The rows are grouped in 4 different ways at once. Each group adds its own fixed numbers to the row, and there is some noise. The rows also spread widely along 14 directions, which tell nothing about the answers.
In the rows, zero is written as 128.
Some rows, each with its group in each grouping after it:
[141 182  70 124 136 156 169 108 145 119 106  97 144 151 117 128  73 142
 128 153  56 101 157 126 116  85 149 128 122 135 151 105  97  71 124 151]
(0) Pulek (3) k_577
[137 160  86 103 124  86  54 151 158 126 150 161 126  97 138 125 136 153
 140 118 139  99 135 127  95 179 120 153 165 155 141 155 105 116 122 123]
(1) gikal (2) k_891
[174 154  96 151 116 105 162 162 149  85  90  84 128 129 106 152  65 106
 131 181 115  66  93 131 140  90 120 140 161 142 149 120 153 117  76 123]
(2) Vide (1) k_631
[ 95 126  76  96 137 102 164 133 101 192 156 106 211 140 119  75 139 121
 143 139 129 122 140 146  83 130 163 104 142 153  90 157  68 117 126 151]
(1) lela (2) k_631
[115 171  83 140 135  79 155 146 132 143  84 122 140 122 110 119  67 121
 128 161 128  58 109 117 144 125 127 153 188 131 135 161 124 119 133 121]
(0) Vide (4) k_887
[147  99 157 130 105  94 148 152  87 104 143 122 135 138 140 101 117 110
 116 166 121 148  92 156 136 108 128 115 110 127 138  92 175 145 117 132]
(2) kuf (0) k_891
[134 135 100 100 130 122 126 148 182 137 153 140  60  91 128 209 130 140
 124 106 162 123 189 117 100 156  91 108 124  87  75 149  94 118 119 102]
(2) gikal (3) k_357
[102 152 134 110  88 133  88 125  67 161 211 126 161 144  89  98 169  85
 135 179  85 143 109 118  75 183 189 132 160 119 161 145 112 110 141 155]
(1) lela (0) k_577
[139  99 163 143 123 142 174 152 129 128 200 116  99 135 110 171 155 112
 141 104 158 184 141 151 151 142 110  95  54 109  82 136 142 140 111 107]
(1) kuf (4) k_357
[ 73 134 106 137 178 103 163 148 140 166 105 175 107 134 156 114 110 132
 124 121 112 160 178 145 173 128 123 132 128  81 101 134 134 141 172 101]
(2) surul (1) k_887
[132 155 101 112 103 157 118 111 106 120 171 114  52 135 135 156  79 108
 105 147 153 150 146 162 127 155  86 133 105  63 103 150 171 103 148 133]
(1) Pulek (2) k_887
[135  85 165 113 135 146  48 129 158 105  87 125 104  89 166 176 170 147
  98 138 126 132 130  62  74 113 135 144 166 145 169  80 114 153  98 127]
(0) surul (4) k_891
[137 139  99 116 164 131 132 141 180 110 130 159 127 127 135 117 118 159
 144 143  73 107 179  89 101  94 166  82 161 129 160  84 110  86 109 125]
(0) Vide (2) k_887
[122 141  95 127 140 114 119 122 120 143  74  73 158 120 136 155  89 152
 103 122 173  96 106 107 129 108 110 163 138 186 118 147  92 151 129 155]
(2) Pulek (1) k_357
[103 100 135 106 112 131 110  66  87 130 180 163 130 129 164  45 102 137
 123  81 130 165 158 136 100 130 126 102  97 107 104 162 124  97 156 107]
(0) Pulek (0) k_891
[146  56 171 168  95 101  64 109 129  91  57 134 100  82 185  96  90 125
  91  91 143 127  96 118 124 122  77 168 121 121 101 124 147 155 125  76]
(1) Vide (4) k_631
[144 156 112 150 113  77 102 178 133 134  92 115 122 105 121 152 119 131
 123 131 150 109  90 142 158 157 101 184 138 148 117 149 134 160 120 121]
(2) lela (4) k_357
[132 112  84  97 103  99 157 117 107 140 147 134 118 110 157  66 117 120
 139  98 147 149 148 202 113 141  98 117 115  98  55 165 135 114 133 100]
(2) Pulek (3) k_631
[158 131 152 165 109  98 122 169 158 112 128 121 113 120 106 194 128 147
 143  96 156 121 101 119 172 147  85 144  81 150 101 132 123 141 119 116]
(1) lela (2) k_891
[ 91 124 149 105 130  44 132 112 109 165  65 160 187 134 141 110 124 173
 115 140 128  70 101  66 114 100 136 118 179 160 145 100  79 134 191 140]
(2) gikal (3) k_891
[ 86  82 141 138 180 117 131 172 131 152 132 112 194 125 152 109 154 115
 127 148 120 153 124 102 100 108 177 139 144 176 144 116  97 176 100 142]
(1) kuf (2) k_891
[153 155 120 147 129  70 106 164 177 107  93 164 113 106 125 149 135 161
 155  92 119  98 122 117 159 140 104 146 130 147 115 125 107 128 134  96]
(2) Pulek (1) k_631
[ 70 141 112 120 191  98 104 139 110 155 149 194 184 144 178  34 133 167
 137  92 119 177 142 138 146 137 148 150 127 175 155 149 123 150 164 133]
(2) Pulek (4) k_891
[112 102 153 153 153  84 162 156 138 117 123 155 116 135 164 118  81 138
 111 124 117 135 148  95 148  83 122 103  97 103 115  97 132 143 139 101]
(2) Pulek (0) k_357
[ 81 122 132 142 209 139 122 129 153 134 104 156 183 142 159 100 129 171
 133  94 107 155 138  85 142  94 160 145 140 187 167 117 107 157 150 132]
(1) Pulek (3) k_887
[139 106 148 114 102 120 135 175 116 145 206  78 143 121  87 185 190  97
 153 142 172 139 104 126  95 158 133 116 109 151 106 139 103 149  92 149]
(1) Pulek (2) k_891
[128 147 175 108  98 138 136  96 119 115 211 141  82 146  92 189 144 137
 140 122 164 114 134  66 111 143 123  87 136  98 132 143 137 104 153 119]
(2) Pulek (3) k_357
[147 163 115 107 108 121  64 130 122 131 136 114 126 123 106 173 159 160
 120 137 144 113 107 113 112 168 128 149 143 167 149 119 111 123 142 160]
(1) kuf (2) k_357
[ 84  92 155 137 146  96  95 149  53 146 133  83 184 134 145 134  82 108
  63 163 174 141  73  87 114 113 131 157 125 176 140 125 132 184 131 178]
(0) Vide (3) k_577
[155 107 164 111  99  71 137 118 120  87 122 183 107 127 165  84 143 165
 133 120 148 118  96 140 153 113  96  96 154 117 143  87 195 110 158  96]
(1) Vide (4) k_891
[115 170 103  84 140 114 109 111  98 152 153 185 146 157 136  82 187 201
 148  94 141 172 134 173 171 162 127 128 140 161 152 122 160 118 196 140]
(2) surul (2) k_357
[124 110 109 119 123 210 211 111 135 150 179  88 121 137 102 137 152  85
 163 134 123 177 159 184 119 121 147  99 127  90  98 160 146 111  98 107]
(1) gikal (1) k_887
[138 144  93 102 125  58  69 171 150 138  89 179  97  86 167 121 178 169
 120 115 118 137 143 175 129 180 111 158 146 118 103 102 118 135 161 113]
(1) kuf (3) k_357
[113  77 131  62 146 117 143  82 141 144 179 146 170 104 159  88 191 170
 154  79 193 123 156  98  63 111 154  57 190 166 106 145 106 115 120 109]
(1) gikal (1) k_357
[ 80 102 114 147 157  73 197 188 115 169 126 135 126 125 165  97 112  87
 117 154 137 161 145 187 162 125 131 135 123  75  70 139 148 165 139  95]
(1) kuf (1) k_357
[150 112 129 129  90 173 111  95  85 119 113  95 125 136 143 106 130 118
 101 139  88 181 107 184 128 132 124 155  93 123 131  99 158 117 141 145]
(1) kuf (3) k_577
[101 105 171 143  84  56 139 116 106 158 125 181 125 128 123  83 123 123
 141 120 107 101 132 107 136 141 128 106 135  78  98 132 107 104 187  84]
(0) Vide (2) k_891
[ 84 136 149 167 164 127 155 172 155 158 109 133 109 135 117 202 125 128
 122 121 115 154 151 101 173 121 125 151  92 102 108 122  91 162 154 111]
(0) Pulek (3) k_357

New rows, each followed by its group in each grouping:
[100  84 103 126 167 170 202 139 167 170  85  97 133 114 163 131 164 132
 139 111 131 171 176 157 128  89 136 127 138 112  80 122 100 151 124 100]
(1) Pulek (2) k_357
[116 162  69  86 182 154  99 116 148 141 146 138 184 129 147 100 165 183
 140 106 124 144 151 120 102 129 167 130 172 204 162 137  98 109 121 161]
(1) lela (1) k_577
[148 104 162 102 101  61  72 153 134 124 118 164  85  95 153 152 171 161
 106 136 136 122 135 105 102 146 121  99 134 105 108  64 121 131 150 121]
(0) kuf (2) k_357
[146 129 148 126  72 123 115 127 102 111 149 146  80 124 133  99 162 108
 142 155 135 142  94 179 144 164 120 148 183  81 143 126 214 125 148  91]
(1) Vide (2) k_357
[125 130 168 123 163 121 121 163 139  87 179 132 117 132 136 174 148 132
 136 151 194 123  80  85 140 113 137 127 190 160 177 124 203 169 106 130]
(1) Pulek (1) k_887
[122 176  87 117 137  91 138 137 152 148  99 151 162 118 117 103 164 160
 162 120 106  93 120 142 141 151 154 157 193 161 140 146 107 120 152 114]
(1) kuf (3) k_357
[109 136  79 127 170 159 176 147 135 130 117  70 120 124 140 170  71 113
 101 153 190 130 131 139 137 101 106 162 165 139 119 173 157 161  94 132]
(2) Vide (3) k_357
[126 100  91 113 154 124 149 147 152 140 100 105 165 116 158 105 147 137
 123 134  82 141 168 137  86  96 162 117 127 145 126  83  88 128 100 133]
(1) surul (3) k_357
[101 146 135 123  94 131  80 118  92 158 169 166 114 139 125  89 155 120
 142 124  84 175 149 159 122 180 143 147 103  88 130 140 117 107 177 122]
(0) Pulek (2) k_891
[129 137 167 109  89  82  94  98 113 110 155 193  95 128 134 105 144 153
 142 115 148  99 113  99 133 158 113 121 176 106 147 138 171 110 175  96]
(2) surul (2) k_891
[163 109 152 119  77  92 115  92 132  92 139 147 104 100 130  95 126 145
 146 107 161  73 109  99 107 126 120 101 189 123 123 140 162  99 124  83]
(0) Vide (2) k_357
[109 124  83 139 176 100 174 232 161 162 102  95 164 106 143 133 164  92
 140 178  94 143 132 162 122 121 162 165 161 140 122 110  99 172  87 127]
(1) Pulek (4) k_577
[134 135 144  94  78 174 172  75  95 150 123  72 130 135  90 167 176 122
 147 142 172 112  86 135 118 124 120 131 175 133 125 154 134 122 144 135]
(0) Pulek (4) k_891
[125  77 112 127 174 142 110 127 152 123  76  94 173 104 192  94 123 155
 103 107 123 147 141 108  84  74 145 140 127 188 136  96  90 156  92 136]
(1) Pulek (4) k_357
[109 138 146 154 116 209  99 107 128 134 153  89 122 132  92 173 114  89
 125 145  97 148 130 103 101 139 158 172 135 122 166 162 118 135 107 124]
(0) gikal (3) k_357
[139 140  79 123 107 127 195 132 138 172 111  64 162 124  92 146 124 116
 150 135 104  95 149 128 102 117 139 116 120 138  80 139  49 102 118 140]
(2) Pulek (2) k_577
[100  93 132  89 150  78  99 144 156 143 112 178 111  85 182 119 181 149
 123 120 147 131 164 109  97 134 137 116 187 108 114 113 118 143 138 100]
(0) surul (1) k_891
[165 112 100 118 100 136 143 164 112 134 133  59 160 129  94 158 161 107
 130 158  98 150 112 172 102 125 134 121  83 156 115  89  98 128  84 160]
(1) surul (0) k_631
[100 126 128  60 128 142  93  84 111 158 134 134 116 115 146 162 172 169
 106 126 211 121 125  93  87 137 112 112 206 129 114 151 124 132 162 140]
(0) lela (2) k_631
[169 168  89 111 103 106  81 125  87  87 133  87 175 137 112 112  91 150
 114 157 151  83  55 136 117 129 116 158 152 216 188 130 152 113 108 180]
(1) Vide (0) k_891
[128 154 124 161 118 169 134  85 186 128  86 161 120 128 121  93 156 147
 181  89  23 125 173 117 137 124 174 142 145 103 149 124  87  81 155  71]
(1) Pulek (1) k_357
[138 149 170 157  93 154 117  93 103 120  56 122 105 164 122 156 122 162
 106 136  78 149 101 124 181  99 115 152  88 114 163  63 142 121 195 136]
(2) Pulek (1) k_357
[121 183  94 122 158  94 179 106 161 133  81 176 176 155 117  91 129 190
 168 108  81  77 125 124 169 104 146 122 174 165 149 126 107  91 175 111]
(1) kuf (3) k_631
[176 142 127 144  92 169 144 134 155  94 173 136  57 141 101 174 128 136
 151 105 109 165 158 171 163 149  85 106  52  88 111 118 153  80 121 106]
(1) Vide (2) k_891
[155 120 158 129  54 111  35 128  87 106 141 119  90 108 125 144 113 100
 104 155 147 122  73 133 101 173  93 169 141 113 135 138 167 144 127 124]
(2) gikal (2) k_631
[127 144 107 129 153 138 138 127 120 119  76 119 132 157 170 114  80 171
  95 151  95 149 137 145 156  70 126 134 103 133 156  64 147 119 152 153]
(0) Pulek (2) k_357
[125 103 180 173  99 145 186  87 109 109 117 111 150 162 126  89  90 112
 147 124 109 117  87 119 162  81 131 138 120 123 141 134 164 122 142  97]
(1) Pulek (2) k_891
[171 158  86 109  90 135 119 130 141  95 116  86  96 100 109 159 116 103
 133 166 138  79 101 149  98 144 112 170 202 126 138 159 163 121  80 116]
(2) surul (3) k_631
[135 152 123 116 106 139 145 105 120 154 154 110 172 146  80 131 166 155
 166 105 115 117 130 115 119 132 157 107 119 166 128 133  80  98 144 141]
(0) Pulek (2) k_357
[119 121 119 173 148 132 148 128 158 156  74 147 155 133 131 101 127 172
 153  48 102 169 141 156 195 125 111 148  69 153  85 135  97 132 165 101]
(1) lela (2) k_887
[110 134 125  88 127 127 120 111 133 163 170 176 134 136 111 122 170 152
 151 116  82 150 184 106  83 145 157  72 121 109 124 109  77  91 164 132]
(2) gikal (3) k_887
[ 98 161 165 182 131 150  93 109 131 109 145 140  82 146 120 186  57 123
  99 109 124 128 119  62 164 144 101 181  95 107 142 164 134 133 167 114]
(1) Pulek (3) k_577
[111  73 208 173  95  74 141 140 135 135  83 128 143 107 131 124 138  97
 130 135  85  94  95  58 112 108 153 140 153 108 118  98  96 151 146  88]
(1) Pulek (3) k_577
[173 117 114 103  81 183 174  81 122 124  91  67 135 127 101 138 174 133
 154 132 142 119  94 172 126 109 115 136 178 149 122 132 159 119 112 120]
(2) surul (2) k_631
[101 118 144 159 111 143 144 144 119 165 143  98 129 132  87 158 123  87
 132 150 114 128 139  98 117 142 149 138 127 105 115 153  93 143 126 117]
(2) Vide (2) k_357
[157 142  98  79  51 128  66  68  91 117 142  97  92 103 138 118  94 122
  98 152 170  81 110 124  53 155 100 137 179 111 120 168 142  92 122 143]
(2) lela (2) k_891
[138 191 104 109 168 142  79 140 160  94 121 152 138 142 128 157 135 179
 135 143 101 109 120  85 119 115 146 149 174 183 210 101 127 123 127 155]
(2) Pulek (3) k_631
[152 135 171 139 110 128 191 141 142 114 156  80 128 144  67 224 136 130
 148 140 148  88 105  73 135  93 131  94 117 142 127 110 113 123 112 130]
(0) Pulek (3) k_357
[117 139 117 129 117  78 199 189 126 144 175 137 122 140 116 129 123  95
 154 173 137 124 120 179 154 138 118 118 139  87 109 138 165 129 124 107]
(1) gikal (2) k_891
[130 119 175 181 114 103 163  97 133 113 106 171 146 156 110  79  95 147
 156  97  66 109 117  91 173 100 136 102 100 126 144 107 128  95 166  87]
(1) Vide (4) k_887
[130 149 135 139 133 163 176 136 119 142 122 101 133 167 106 182 158 157
 131 122 152 177 107 167 198 113 111 130  90 144 126 109 156 139 151 145]
(1) lela (1) k_357
[113 111 152 124 116 150  97 100 141 141  74 115 157 125 136 124 167 139
 129 152  75 106 124  69  77 102 174 141 181 144 174  87  77 123 144 134]
(1) Pulek (2) k_891
[170  94 146 149  59  71  57 183  97 125 142 132 143 106 117  78 171 108
 145 128  64 166 107 180 109 181 137 145  64 139 122  87 109 130 113 128]
(2) Vide (2) k_891
[149 117 122 117 132 119 132 136 158 123 122 151 161 121 143  71 181 169
 169 106  75 135 151 133 110 104 172 102 144 157 145  83 108 108 119 111]
(0) Pulek (2) k_357
[138 128 169 155  99 174 140  73  99 118  58  79 159 165 115 144  97 145
 110 146  82 115  82  91 141  64 132 147 102 159 178  81 116 116 148 151]
(0) Pulek (4) k_891
[187 136  73 100 100 173  76 108 118  88 186  73 123 127 132 131 100 125
 112 130 132 153 139 164  66 132 120 110  76 154 125 133 127  83  61 169]
(1) lela (1) k_631
[139 143 110 107 168 137 158 129 162  83 183 148  91 141 157 131  90 145
 120 149 136 122 167 105 109  92 137  81 141 111 153 116 172 100  95 116]
(1) kuf (4) k_357
[161  71 172 108  83 105  85  92 134  95 143 132 121  94 135 123 142 134
 127 101 125 103 131  77  59 119 131  88 131 129 111 109 110 106 102 105]
(0) surul (3) k_631
[105 112 194 125 141 126  74 126 119 105 204 183  75 145 149 156 126 141
 109 127 144 162 142  64 117 137 123  93 106  92 149  98 161 132 163 127]
(1) Pulek (2) k_887
[ 99 140 107 135 167 137  70 151  87 122 182 126 157 145 155  79  83 112
  96 151 101 184 134 142 107 141 162 165  99 160 173 136 148 154 109 162]
(2) kuf (3) k_357
[140 100  69  87 155 113 131 121 167 100 151 129 104  95 196  79  66 135
 115 130 136 103 194 113  47  90 131  76 154 108 100 121 124  92  84 116]
(1) Pulek (2) k_887
[132 160 109 121 138  94  91 129 131 101 163 171 154 138 137  76 105 154
 144 118  92 113 133 111 115 139 149 137 138 166 180 133 136 105 124 133]
(2) surul (3) k_891
[135 152 114 119 129 145 130  79 170  99  86 142 121 122 132 129  93 162
 133 133 101  62 144  70 103  92 142 124 202 131 174 130 115  82 128 108]
(0) Vide (3) k_891
